The rows of a group lie close to one hidden flat surface of 13 dimensions, which passes through zero. Surfaces can cross.
Known rows, each followed by its group:
[ 15 -30  -9   7  -4 -23 -30  -5  43  11  36 -30 -10  34 -18 -20  27   6
  28]
(2)
[-47  51  32 -32   3 -15  21   0  26 -21  -9 -10  -4   0 -22 -26  10   4
  25]
(2)
[ 62  24  28  12 -54   2  -8   4  41   3   4  16 -48 -27 -30   2 -30  12
   2]
(1)
[-18 -12   6   2   6 -24  29 -13   7  10 -13  -7  -4 -11 -16  17 -28  -6
  51]
(1)
[ 26  46  26 -66  42 -12  48 -26  -8  25  18 -10 -55 -30  -1   5  -8  27
  71]
(3)
[ 13  35  -1 -14   1  10  12  -7  -9   2   3  19 -19  26 -36  22  14 -31
  54]
(2)
[-13   0  -9 -41  56  -1  19 -42  -9  36 -18  12 -17  10 -25  13 -17  91
  34]
(3)
[ -8 -12  40  35  15  33  16  37  16 -22  -4  31  40 -19  85  46  -9  52
 -52]
(2)
[-36  27  21  -5 -10  17   8   9  22  -3   5  18  50 -25  13   5   7  47
  55]
(1)
[-17  62 -10  25  -5   5 -28  20 -30   7 -46  52  18 -16  13 -50  10  21
 -58]
(1)
[  2  63 -13  14 -55 101  -7  11   4  31 -30 -13  40  15  25  28  14  -4
   3]
(0)
[ -6  21 -50  14  17 -13   0 -28 -13  10  -9  20  -6 -14 -34 -35 -22 -17
  10]
(0)
[  9   7 -19  19  13  17  20   8 -22  13  -4  20   0  15  13  20  47 -20
 -28]
(1)
[-18  -1 -22   5 -32 -34  31  -9 -29  -4  -8  -2   3  25 -13  22  25 -45
  35]
(1)
[-24  35  47 -26 -25  29 -16  37  27  -5   8 -19  62  12  25 -25 -14 -32
  18]
(1)
[-34  24  35 -39   1 -21 -74 -70   6 -12 -22 -72 -52  23 -38  29  38   0
 -15]
(2)
[  5  -3 -33   6  -7  22  24 -10  26  41  12 -26  32 -56  22 -57 -25 -33
  17]
(1)
[ 31  69  61 -22  16 -78  65  15  24  28  -3  36 -22  42  16 -16  -7   6
 -23]
(2)
[  1   3 -18   2  13 -30  42 -22  -5  48 -18  14  21  14  33 -20  -8  32
 -42]
(0)
[ -1   2   7 -32  -1 -23   7 -27  -5  19   1 -23   1  -2   5 -12  17  11
 -33]
(0)
[  0  15 -20   8 -51  -8  30  37  26 -13   5   7 -25  60 -21 -15  34  39
  79]
(1)
[ 12  55 -30  57  15  30  10  -3  16  39   7  11  -1 -24  12  -5 -58  -7
  13]
(0)
[ 22  45   5  -2 -17   1  21  -8   4  -2   0   9 -33  -4  -4  11  -4   5
  24]
(2)
[ 16 -40 -18  23 -16 -38  -6  12 -22 -17  47  55  82  -2  -8 -10  -5 -23
  36]
(2)
[ 26 -52 -35   5  -3 -21  24 -18  -8  45  14 -26 -14  17 -15   7 -49  17
  11]
(0)
[-21  22 -10  29 -16  62 -56 -19   5  -1 -40 -20  -1  20   2  23  15 -17
 -12]
(0)
[  5 -24  39 -14  27   1 -41  11 -28  -9  17 -28 -41 -21 -24  51  12  -6
  17]
(3)
[-10 -45  -6  37  61 -65   0   6 -25  -7 -13  15 -65   5  22  13 -35   8
 -35]
(3)
[-36  56  14 -22  36 -35  21  21 -27  29 -11  14  35  12   5 -52  -5  23
 -16]
(0)
[  1  10 -17  32 -35  46  -6 -18   5  -6 -24  16  33   1  -9  31 -33 -42
   4]
(0)
[ 28  35 -25   7  29  52 -19  63 -15  28  44 -16  10   5  32 -52   9  29
 -47]
(1)
[-23  19  12 -18 -20  23  12   7   2 -32  -2  -9 -21 -23 -33  14 -10  26
  21]
(2)
[  5  20 -73  43  -3  -5  42 -25  -3  47  -4  21   4   8   9 -16 -49  28
  47]
(0)
[  2  21  10  37 -11   0  15  64  19 -30   8  25   1 -32  59  -9  37  -4
  15]
(3)
[-19 -33 -85  35  17  86  18  -5 -17  -3 -37  42  10 -35 -11   4 -22   8
   8]
(3)
[-29  34  47 -28  -6  23  -7  -5   1 -27 -35  27  36  14  23  27  22 -23
  -8]
(3)
[-18   6 -48  30   3  14  40  42  19  14   4  -7  12  27  11 -68 -20 -22
  13]
(3)
[-56 -63   5   0  11 -10  25  51  10   6 -17 -20  34  22   5 -48 -50  -5
 -59]
(2)
[ -6 -20  15 -10 -20  -7 -30  13 -17 -23   2   6  22   7 -21   6  19  14
 -11]
(2)
[  4  19  10 -25   6  41 -10 -14  18  -9  -6 -17  -9 -20  -3  10  34 -50
  28]
(3)
[ 14 -49  27  -1  20  16   7  18  22   2  33   7   6 -37   1  34  -6  55
  13]
(3)
[ -9   2 -25 -20 -16  18  -6 -31 -15  21 -16 -19  -4 -31 -20 -15  25 -12
  34]
(1)
[ 30  10  -2 -16   7  -7  17 -12   4   1  23   2 -27 -18  20  10  42  43
  12]
(0)
[-22  -4 -20 -18  11  -3 -37 -23 -23 -15 -16  -9 -26  -5 -49  -7  11   6
  23]
(2)
[ -8  49  19 -33  15   9  60  -4   1   5 -25  20  16   3  30 -13 -28 -49
   1]
(3)
[-48  47 -35  44  27 -37 -47 -42 -19  10 -33  20  -1   9  21 -20  21  45
  16]
(0)
[ 65 -13   6  18 -49 -16  13 -21  35  -2  30   0  -5 -40  39  -3  10 -30
 -19]
(3)
[  5  16  -9  33  24  17 -14  29  -7  24   2  17  -9 -29  10 -24  -7  -4
 -23]
(0)
[ 24  71  10  20 -45  10  13 -57  95  10  44 -45 -12  14  15   6 -15  14
  42]
(0)
[-13  16  -6  -2  19 -32 -29  -4   5 -28   7  -2 -17 -74   5 -72  11 -57
 -11]
(0)
[  3  27  30  -4  16  42   8  63  47 -28  38 -31 -27  34 -10  10  34 -50
  73]
(3)
[  3  30 -13  23 -77 -60  35  13 -13 -27  30  31  70 -46  47 -38   1  16
 -10]
(1)
[ 59  28 -23  45 -48 -32  16 -11  26  16  -3   7 -52 -21  36 -28 -44  24
 -27]
(2)
[ -8 -22 -29  19  -9  28  12   7 -16  36  -8 -12   0 -32 -32  21   4 -10
  36]
(1)
[ -7  21  32  16 -37 -41 -35   3   8 -35   1  21  -8 -26  -4   4  -2  45
  -5]
(2)
[ -6   6 -15   6  -6   3  -1  -4 -17  -8 -19  11  13  -7   5 -13   3 -25
 -24]
(3)
[-23  21 -21  -1  14   1  -7  18  15  19 -15  -1 -16  26   3 -44  28  57
  55]
(3)
[ 43  58 -32  38 -29  44 -36  31  -3   1  34   3 -23   5  -1 -14  25   9
  10]
(1)
[  3 -23 -21   7 -41   5  36  16  48   9  32 -36  20  46   9 -28  14  10
  -9]
(2)
[ 63  36  21   9 -57 -25  46  32 -35  14  13  10 -14  -1 -13  21   4 -46
 -45]
(1)

New rows, each followed by its group:
[ 13 -16  25  -7  10  25   7  13  -8  15  -1 -16   7 -21  14  18 -12 -29
 -49]
(0)
[ -6 -38   4 -52 -20 -24 -21  27 -52 -11  26 -26  -4  -4 -59 -11   4  -3
  38]
(0)
[  1  58 -37  43 -22  54  17  77 -42  10  -7  67  37  -1 -11  -8   4  37
  48]
(0)
[-43  12   7 -19   7  -1 -52 -19 -33  -7 -44 -11   5 -41   2 -25  16   9
 -53]
(2)
[-11   9 -10  43 -33 -27  -6  12 -22 -15  50  17  67 -46  30  -1 -37   9
  14]
(1)
[-15 -19  33  -9  13 -17 -33  16 -30 -50   6   6  -1 -31  15  30   7 -12
  10]
(0)
[  1  61  16  40  34  25   9   3  23  16 -12  48  36 -25  47  -7  -3 -23
 -25]
(1)
[-18  -5 -71   7 -31  23 -32  16 -37  15 -23 -25  -2  30 -14 -60  34 -25
 -13]
(1)
[-10  -5 -23   4 -42  17  41  26  14 -29 -32  60  50  52 -15  -4  21   3
  13]
(0)
[  2   1  12 -25  51  -6 -14  -5  -2   3  23  25   6  39 -18  20  58   9
  39]
(2)
[ 12  34   1 -40   7 -21 -41 -43 -25 -36  31 -14 -15  -9   5  -6   5   6
 -15]
(1)
[ -5  35  12  45 -11  -9   3 -23  42   7  -7  12  29 -11  68 -13   1  11
 -39]
(0)
[ 63 -17  -9  17 -59 -11   9  51 -36  -1  -2  41 -15   5 -16  -2 -35   9
 -35]
(2)
[-13  16  32 -13 -42 -30 -21  17   0  -6  28 -31  19   2  47  17  24  56
  39]
(0)
[-28 -30  13 -27 -70 -64  52  65 -39   4 -13 -28   2  60 -55  -8 -11  10
  50]
(1)
[ -6 -24  -7   2 -18 -24  20 -10 -17   5 -33   1   0   4 -11  -5   1 -24
 -18]
(1)
[ -5  -4  23  38  15 -26 -39  -9  33  -2  -5   4  -1   1  14  -2  -7   8
 -51]
(0)
[-16 -28  76  14 -33   0 -49  33  84   7   3 -75   1  -1  14 -17   1  19
 -25]
(2)
[-24  16  34 -17  52 -25   9 -18   3  -1 -15   0 -17   3  11  13 -11  -2
 -13]
(2)
[ 48  46  47 -17 -59  -7 -66  49 -24   7 -12  47   0 -33 -48 -24  58   5
  39]
(2)
[ -5 -13  23  -9  28 -28 -27 -64   2   6  19 -32  17 -14  29  27   5 -16
 -32]
(2)
[-28  26  19 -11 -45  -1  -4  16   2  31  17 -40  48  32 -13 -16 -33   2
  20]
(0)
[-22 -42 -60  12  24   1  27  10  35  11  20 -28   3 -24  11 -85 -18  23
  21]
(2)
[-24 -13   0 -18  11 -23 -22   0 -14  -9 -16 -11  -8   8 -40 -19  -8  -7
   2]
(2)
[ 36  43  23  -4  14  -3   1   4  29  -4  40  15 -19 -31   7  -8  44  32
 -10]
(0)
[ 50   5 -29  15 -13  10  29   1 -10  34  37  14  -8 -10 -19  11  -5  47
  20]
(0)
[ 11 -19  -9  11 -11  24   0 -10 -11 -13  28  -4  22 -69  -1  26 -41 -28
  30]
(2)
[ 22  10  -1  14  -4  13 -10  33  33  38  -9 -12 -24  -4 -13 -52  -6 -22
  48]
(2)
[ -9  12   2   4  13 -10  12 -26  16 -21  18  -2  -6 -35  17   9  -8  28
  10]
(2)
[-12 -33   0   3  -4 -25   1 -21  12  -1 -10 -12  21  25   5  -2 -30  -9
 -17]
(0)
[-21  12 -20  -1  -1  47  15  15  14  10 -22 -25 -22 -23 -10 -12 -31 -26
  37]
(2)
[-22 -50 -24   8  -5 -26  -8  24 -20 -33 -12  27   9  -2 -10 -10  -5 -16
  21]
(0)
[-18 -31 -31  -7 -30  27 -53 -32  27  36 -59 -28  11  65 -29 -43  26 -10
 -22]
(3)
[ -4  19  14   0 -32 -18   9  -7  -5 -11  13  17  62 -22  37  -2  25   5
 -27]
(2)
[ 24 -16  -6   5   3  50  13  -1  49  52  -8 -20  -4 -52  -9 -32 -40 -27
  24]
(1)
[-34 -43 -19 -24 -12 -30 -10 -34 -38 -18 -28 -16  16 -19  24 -16   7 -33
   4]
(0)
[  42  -30   -1   24 -106  -14  -38  -34   28  -45   -7   11  -24  -20
  -34   37   12    4   19]
(1)
[-21 -29  22  -2 -69   6 -45  61 -32  29 -39 -34  42  -7   8 -45 -31   7
   2]
(3)
[ 17 -47   7  14  -3 -15   8   1  24  16  35 -47 -24   5  21  13 -44  12
  27]
(0)
[ 11   3  11  27  11  58   6  10 -20  34 -24  14  17   6   1  51 -31  -9
 -48]
(0)
[ 15  13  59  -5 -19 -19 -57   1 -14  16  -7   8  30  -4  -6   9  31 -34
 -13]
(2)
[ -8 -25 -34  17  41  -1  -8 -35  26   6   9  -2 -17 -27  -7 -20   1   6
  27]
(3)
[ -4  30 -30  -3  19   8  27 -19  17  13 -15  -5  -9 -19  35 -45   5 -24
   0]
(0)
[ 36 -23   4 -40  52   0  45  30 -47  29  28  19 -28  21 -92  21 -30  10
  -4]
(0)
[ 12 -61  24  27  17 -16 -19  23  -5 -22   9  12   2 -26  -5  25 -42 -22
 -33]
(0)
[ 16  17  -8  -4  -5  -1  10 -29   0  30   5  -8   6  -9   4   7   1   8
 -18]
(0)
[-18  20   3 -19 -10  24  24  13 -23 -12  -7  15  24  17 -32  20 -32 -27
  34]
(0)
[-18 -28 -27  21  32 -29 -30   2   2  25 -13 -29 -41  34  12 -22 -10  39
  20]
(0)
[-34  87  33   1  33  14  -6   9   0 -56   1  43   8 -19   7  30  10 -20
  43]
(0)
[  9 -35  35  43 -34 -17 -68  -2 -13 -47 -22  26  -4 -53  46  64  52   8
 -29]
(3)
[ 18  11  38 -31   9 -72  20 -47  28  26   2  -6  -1  -6  39 -27 -18  -2
 -11]
(3)
[-40 -18  21 -57  54 -54  21 -18 -30 -24 -16  -4  -9   6  22  10   6  -4
   4]
(0)
[-24   8  15  21 -10 -25   4 -13 -12 -34  -6  12   8 -42  25  14 -49  15
 -34]
(2)
[-10   8 -24 -18 -14  23  35  -2 -29  -3 -31  32  24  -3  35  22  27  -2
   5]
(0)
[-23  -3  19 -19 -32  51  40  66  -8 -46 -17  14   7  25 -37  40 -18  31
  12]
(2)
[ 25 -22 -26 -10 -57  15  -4  -5  56 -13   3 -41 -12  24  14 -60  16 -29
   9]
(1)
[-16  27   8  -6 -59  40 -53  24   8 -36  -4 -37   0 -14  11 -15  53 -15
  40]
(0)
[-16 -23  21  -7  54 -16  13  22  -1  14 -12 -15 -31 -31  28 -21 -33 -21
  16]
(3)
[-13 -35 -29  12  -4   0  -6  54 -63 -13 -26  40  19 -34   7 -26  28   0
  -4]
(0)
